The first 7 rows are patterns. Each new row is the sum of 2 different patterns, raised or lowered, with some noise. Before adding, each is slid sideways (what falls off one end comes back at the other) and multiplied by a number that may be negative. Names go in the order of the patterns.
Some rows, each with the names of its patterns after it:
 14.5  -6.6  -1.7  -1.5   4.1  12.6  11.1  -5.2  -2.0  37.7   6.6  12.3  -5.9   0.2 -19.3  -1.1  -2.4   6.0  -5.3  -1.3  -0.9  12.8  -1.7  37.7  30.4  10.2  -0.3   6.5  16.6 -12.6  -1.0 -13.0  11.0  17.7   7.4 -10.1 -14.8  20.1
(0)
 -0.5   7.3 -26.5  -6.9  -0.9  -1.4  12.6   2.4  -2.6  -8.8  10.6   2.1  13.0  18.7  -3.6  23.0 -18.5   9.6 -15.6   2.0  11.1 -23.3   1.0 -11.0  -0.2   5.8 -13.1 -19.7 -18.3  -4.8   5.0   2.3 -11.1  21.8  12.0   3.3 -17.1  -5.1
(6)
 11.7 -14.9   1.1 -30.6  -0.4  17.5   2.7 -13.3 -21.7   5.0  -6.7  11.1  -3.4 -17.8  28.3 -17.4   0.4  -7.1   0.4  15.5 -18.7  -3.1   2.6  -3.5 -17.0   7.6  -0.7  32.6  15.7   2.7 -18.1  -2.2   4.3  29.8  -9.9  -3.5 -20.0 -16.5
(2)
  0.7 -10.9   0.5  -4.0  -7.0  37.7 -11.4   7.1  10.0 -10.7  11.2  -4.1   1.2  15.6 -23.1  -0.9   4.5   4.9   3.3 -37.7  -4.1   2.3   3.1   5.7 -11.1 -16.2  -2.2   3.4  -7.2  14.6  -5.2  13.6  20.2 -34.5   9.4  -2.3  13.1  17.7
(3)
 -1.3  -8.1   4.3   1.7 -16.1  -2.3  34.2   6.5  -2.8  -0.9  -4.5  16.2  -2.6  -4.8 -11.6   2.0  -6.1  -9.8  19.8   7.4 -26.0  -9.9  -8.7   0.0  -9.4  -3.1  -9.8   3.7   8.5 -17.6   0.8 -14.2   6.6  -0.5  -5.9 -11.5   1.3  -4.3
(4)
  7.7  12.0 -31.5  -1.6  -9.8  -2.3 -28.8   3.8 -37.7   2.5  -7.6 -22.7  -3.6   9.3  -2.8   8.9   3.0   4.0 -12.8  15.2   3.3 -18.1  -5.1  13.1  14.9  -5.5 -24.0  -2.1 -36.7   3.6  16.3  -7.6   0.6  34.2  -3.2 -13.0  12.9  14.2
(5)
 37.7 -12.5  13.3   9.5 -11.7  35.7  -1.0 -14.8   9.2  -2.3  10.4  -1.8 -16.8  -0.9 -20.6  10.5  -5.0  23.0   4.0  -0.5  15.2   8.5  14.5 -15.7   9.6  16.0  19.3  -2.6  35.5   8.6   0.0 -37.7  -3.3   5.8   1.8  -1.1  -1.5  13.5
(1)

New rows. What belongs after each?
 -5.2   7.5 -18.1  -0.6   1.6  -3.7  -1.5   0.6  -5.6 -25.0  -1.8 -10.3  16.0  -2.5  21.9  12.9 -14.3   3.1   5.3   8.4  12.0  -6.3  -2.4 -24.1 -18.4  -9.7  23.6  -9.3  -5.7  16.6  -5.1  16.0  -7.4 -10.1   4.1  -6.1  10.9  -8.9
(0) (3)
-18.4   6.9 -22.2   3.8   1.1 -18.2  12.7 -17.6  -1.4  -0.2  -0.7  17.3 -19.2  -0.3 -11.8  -6.4 -12.3  -6.7  -5.6   5.6  15.2  -6.0 -22.5 -12.6   1.5  -1.5 -13.3  -4.3   4.4 -11.3   0.9 -11.1   0.2 -17.8  -9.5 -10.9   4.7 -16.2
(2) (1)
 -8.0 -16.1 -23.9 -28.0 -36.4 -13.1 -21.8  -3.1 -29.1 -19.3 -36.9 -13.6 -21.3   4.6   0.3 -20.7 -10.2 -18.4 -17.0 -46.3 -20.3 -53.0 -14.1  -6.4   8.9 -29.5 -35.7  -2.3  -8.5 -23.2 -33.0 -46.0 -10.1 -15.2 -16.0 -17.9 -46.5  12.3
(0) (1)
 11.3  13.1   5.9   7.4   8.4  12.3  -0.9  18.5  -2.3  35.8  27.2  19.3  -5.9  23.7  13.2  28.9 -19.6   1.5  -2.5  -6.1  13.3  -5.5  15.4   3.7  -0.3  25.1  14.2  -8.0  10.5  11.8  -2.5  19.2   3.6   0.3  22.3 -15.1   5.0 -11.2
(2) (1)
-28.4 -15.6   0.3   6.1   9.0 -13.9  -8.8   1.1 -10.1  -2.2  12.5   3.9 -15.8  10.6  18.6   5.2  11.3   3.6  12.6   9.0  -5.9  -5.0 -10.8  12.0 -15.0  10.1 -25.0  -0.2  -0.6  -1.7  -1.2   7.8  -1.2  10.5  -4.3   1.6   5.6   9.4
(4) (5)
 34.8  -2.8  -2.2  -6.4 -15.5  11.4 -11.3 -35.0   6.4   1.1 -16.2   5.1 -56.1 -18.9   4.0   3.5  -0.8 -17.0 -25.4  15.7   0.4  24.0   0.4  -9.3  -9.0  -5.6  20.6 -15.1 -24.9 -18.2  16.3   5.0 -18.3 -12.7  -9.5 -27.3   5.0 -25.9
(2) (1)
-32.5 -25.8 -19.0 -12.4 -31.8 -33.8 -22.0 -24.7 -11.3  -4.8 -20.1 -23.4 -16.0 -17.2 -15.1 -23.1 -19.6 -13.9 -50.9 -36.5   6.6 -12.4 -22.1 -26.7 -12.4  -3.5  -9.4 -25.1 -34.9 -17.7 -15.0 -16.2  -9.8 -16.8 -32.2 -22.7 -22.2 -18.8
(0) (4)
-16.5  18.4  39.6   9.9  15.7 -25.2  19.5  -9.6  17.2  12.2 -21.6  35.8 -15.0   9.2   6.9  -1.5   4.6 -20.6   3.0  15.8   7.1 -12.8  32.3  17.2  40.0   9.0   8.2  -7.0  11.7  -5.1  30.1   1.9   4.2   0.5  -4.3  15.8 -12.1  19.5
(6) (2)
29.4 -2.6 61.0  3.0 34.3 24.5 -1.2 27.4 41.2 37.1 28.7 32.9 26.6  2.7 48.8 11.9 32.5 16.9 57.1 42.1 13.6 29.1 29.3  6.8 34.8 40.5 37.0 48.2 76.7 34.7 12.7 39.6 54.0 18.1 33.4 -0.5 44.1 24.8
(6) (5)
  5.1 -38.7  -9.4   7.9 -30.3  21.0  -2.8  -2.1 -13.6  -8.9  13.3  11.3   8.6  -1.7  28.2 -27.3   3.5 -46.9 -19.7   1.4 -10.3  -3.5 -20.2 -32.0   7.4 -12.3  -4.5  -6.0 -21.0  13.2  -3.8   8.4  12.3 -10.8  -4.8 -10.7   8.5  -8.1
(6) (2)
  3.3   1.8 -11.4  12.1  -6.7  21.3  -9.4  -9.3 -25.1   5.4 -33.2  -1.2  -0.5  38.3   7.2   3.6   1.3  21.8  18.4  -5.8 -31.6  18.5  -3.2 -13.1  13.7 -35.8   9.7  26.5  -0.8   0.3 -14.1  13.1  27.0  -2.1  21.8  -6.4  10.0 -14.5
(0) (1)
 16.5  -6.6  -9.0  14.9  22.0   1.2   8.3  16.7  12.3   4.8  23.6   8.6   7.6  -0.7  24.5  20.3   5.0  -3.4   3.0 -24.6  13.6  24.6  -4.5  16.1  44.3  21.3   4.9  24.4  17.0  17.4  24.2  -5.0   8.1   0.2   0.3 -25.0  20.9 -27.7
(2) (5)
 -1.5 -12.0  -8.6  -8.5  -9.9  -6.7 -20.5 -13.4  -6.5   6.8 -16.7 -17.5 -14.3 -15.2 -38.0 -17.1 -26.6 -15.0 -14.1  -9.9  -7.9  13.9 -16.7 -22.8 -18.1  -9.2  13.6 -12.7 -25.3  -3.1 -14.1  -6.7 -19.4 -34.2  -5.3 -28.2  -0.8 -25.2
(4) (1)
 -5.5  11.6 -19.1  -8.1  -1.6  20.3   5.6   2.5  -8.3  22.5  14.4   2.5 -11.6 -14.7   1.2   4.1  10.7 -15.9   1.7 -11.6 -11.3   4.8 -20.1  22.6 -18.4  13.2  10.8  -5.2  27.6  -1.1  14.2   1.8  -2.7  11.9  15.5  25.7   4.5   0.3
(6) (4)
 9.1 21.3 -4.5 -6.3 -9.0 -3.4 17.0  3.1  3.1  4.4 12.2 17.2  0.2 -0.2 -3.3 12.4 -8.4 12.9  6.3 -1.5 25.6  0.0  7.9 -3.6 12.6 14.4  2.4 15.9  5.2 16.7 -9.6 13.4 -0.7 24.7 18.9 -1.6  1.7  1.1
(6) (2)
 19.0  33.0  36.9  26.2 -38.3  10.9   7.6  45.9  12.7   4.8 -20.2  -8.3  17.0 -11.4  43.5 -33.2  14.3  30.9   0.6   1.9 -17.4  11.7  18.0  -2.2   2.8  -5.2  40.1  -6.6 -25.5  -2.5  10.7  23.1  -6.6  -3.8  -2.6   2.7  -8.4   9.4
(2) (3)
17.5  6.7 23.5 25.1  9.8 11.6  7.0 36.5 20.3  8.6  0.5 25.2 27.2 19.9 31.9 21.5 10.0  6.3 17.5 33.9 26.0 23.8 14.3  9.2 32.5 11.5 30.0  9.0 26.5 14.2 27.3 34.8 46.6 -7.2 14.3 25.9 20.9  4.9
(4) (5)
36.1 41.2 35.5 41.6 26.8 33.6 30.4 47.6 26.1 25.8 23.5 39.0 37.9 34.9 19.0 29.4 26.1 31.1 34.3 44.5 32.0 33.2 40.6 70.8 31.7 33.6 34.9 38.7 39.1 31.8 35.7 26.7 47.1 32.9 28.1 50.4 52.2 14.0
(6) (4)
  2.0  23.6 -18.3  -6.9 -23.5 -25.9  10.6 -27.2   5.9 -27.4   2.8   8.9  -6.6   1.2 -18.5   6.1  -7.9  -0.5   2.5  -4.8  26.4 -13.3  -5.9 -11.2   1.3  -5.8 -25.1  -9.5   7.4  -2.3 -14.9  -1.1  10.2  22.3   9.3  -0.7 -22.8  -5.8
(6) (2)
 10.9  -6.3  10.4   7.9   1.5  -3.4   3.8   3.7 -24.7  -8.5  13.8   1.5  -7.9 -28.1  -3.6 -31.0  -3.4   5.9 -15.9  -0.4  28.1  -5.2 -15.0  17.5  15.9   6.3  -0.3 -32.1  -3.0  -5.9 -14.7 -31.7  -0.6 -36.9   3.6  -6.7 -23.4  -9.2
(6) (5)
 0.2 17.9 23.9 19.6 24.4 21.5  7.5 15.9 19.5 12.8 17.3 16.6  4.0 28.1 20.7 21.4 -3.2 12.8 20.5 10.7 12.1 19.1 10.9 13.5 29.4  6.2 34.3 15.9 25.5  9.7 13.4 14.2 31.5  9.8 17.7  2.9 11.2 25.0
(2) (4)
-14.6 -16.7 -15.0   0.8 -22.6 -20.9  -7.6 -18.1 -10.8  11.3 -24.6 -14.3 -19.7 -19.9 -19.2 -12.5 -36.1 -21.4 -18.7 -29.8 -23.6   3.1  -9.6 -24.2 -20.1 -17.2 -19.0 -12.2 -15.1 -32.8 -15.0  -2.7 -17.1 -19.5 -37.6 -14.3 -37.6 -17.7
(4) (5)
 -0.1  15.4  -0.3 -22.3  -6.1  -5.5  -7.2  -2.1 -12.2  -4.5   7.6 -15.3   5.8 -10.6  -2.2 -25.2  -7.6  27.8  27.5   0.4  -7.5  -4.4   8.9  10.5  -6.1 -26.3  15.6 -17.7  -1.5  -2.4 -35.6  25.5   2.3  -4.5  -7.5 -19.2   1.4  19.0
(3) (1)
 16.1  12.4  33.3  31.0  -7.2   4.1  41.3  41.9  26.8  45.4  23.6   8.1  29.5  15.7 -10.7  33.9  24.3  20.3   2.8  10.3  10.5  49.7  17.6  26.9  20.6  42.1  11.6  44.9  29.1  25.7   6.1  15.9  12.8  19.8  17.6   2.8  17.4  29.1
(4) (5)
-13.9  14.8   6.1  22.6   6.6  24.4  16.3  20.3   5.7  17.6  13.6  15.5   2.4  14.6   0.5  -4.7 -15.1   7.9   8.3   2.1  20.2   4.7  21.4   8.3   7.7   7.2  21.6  27.3 -12.6  -0.9  30.6  22.1  17.9   9.4   9.1   9.2  21.0  11.7
(0) (4)
29.0 22.1 47.4 25.0 37.2 15.3 49.3 61.6 51.2 34.4 28.9 50.0 43.1 60.4 38.5 33.2 53.2 39.1 55.5 30.8 16.5 61.8 38.4 21.9 16.6 21.8 52.3 49.8 37.9 35.0 65.3 12.3 47.9 33.1 17.8 41.8 29.8 46.5
(6) (3)
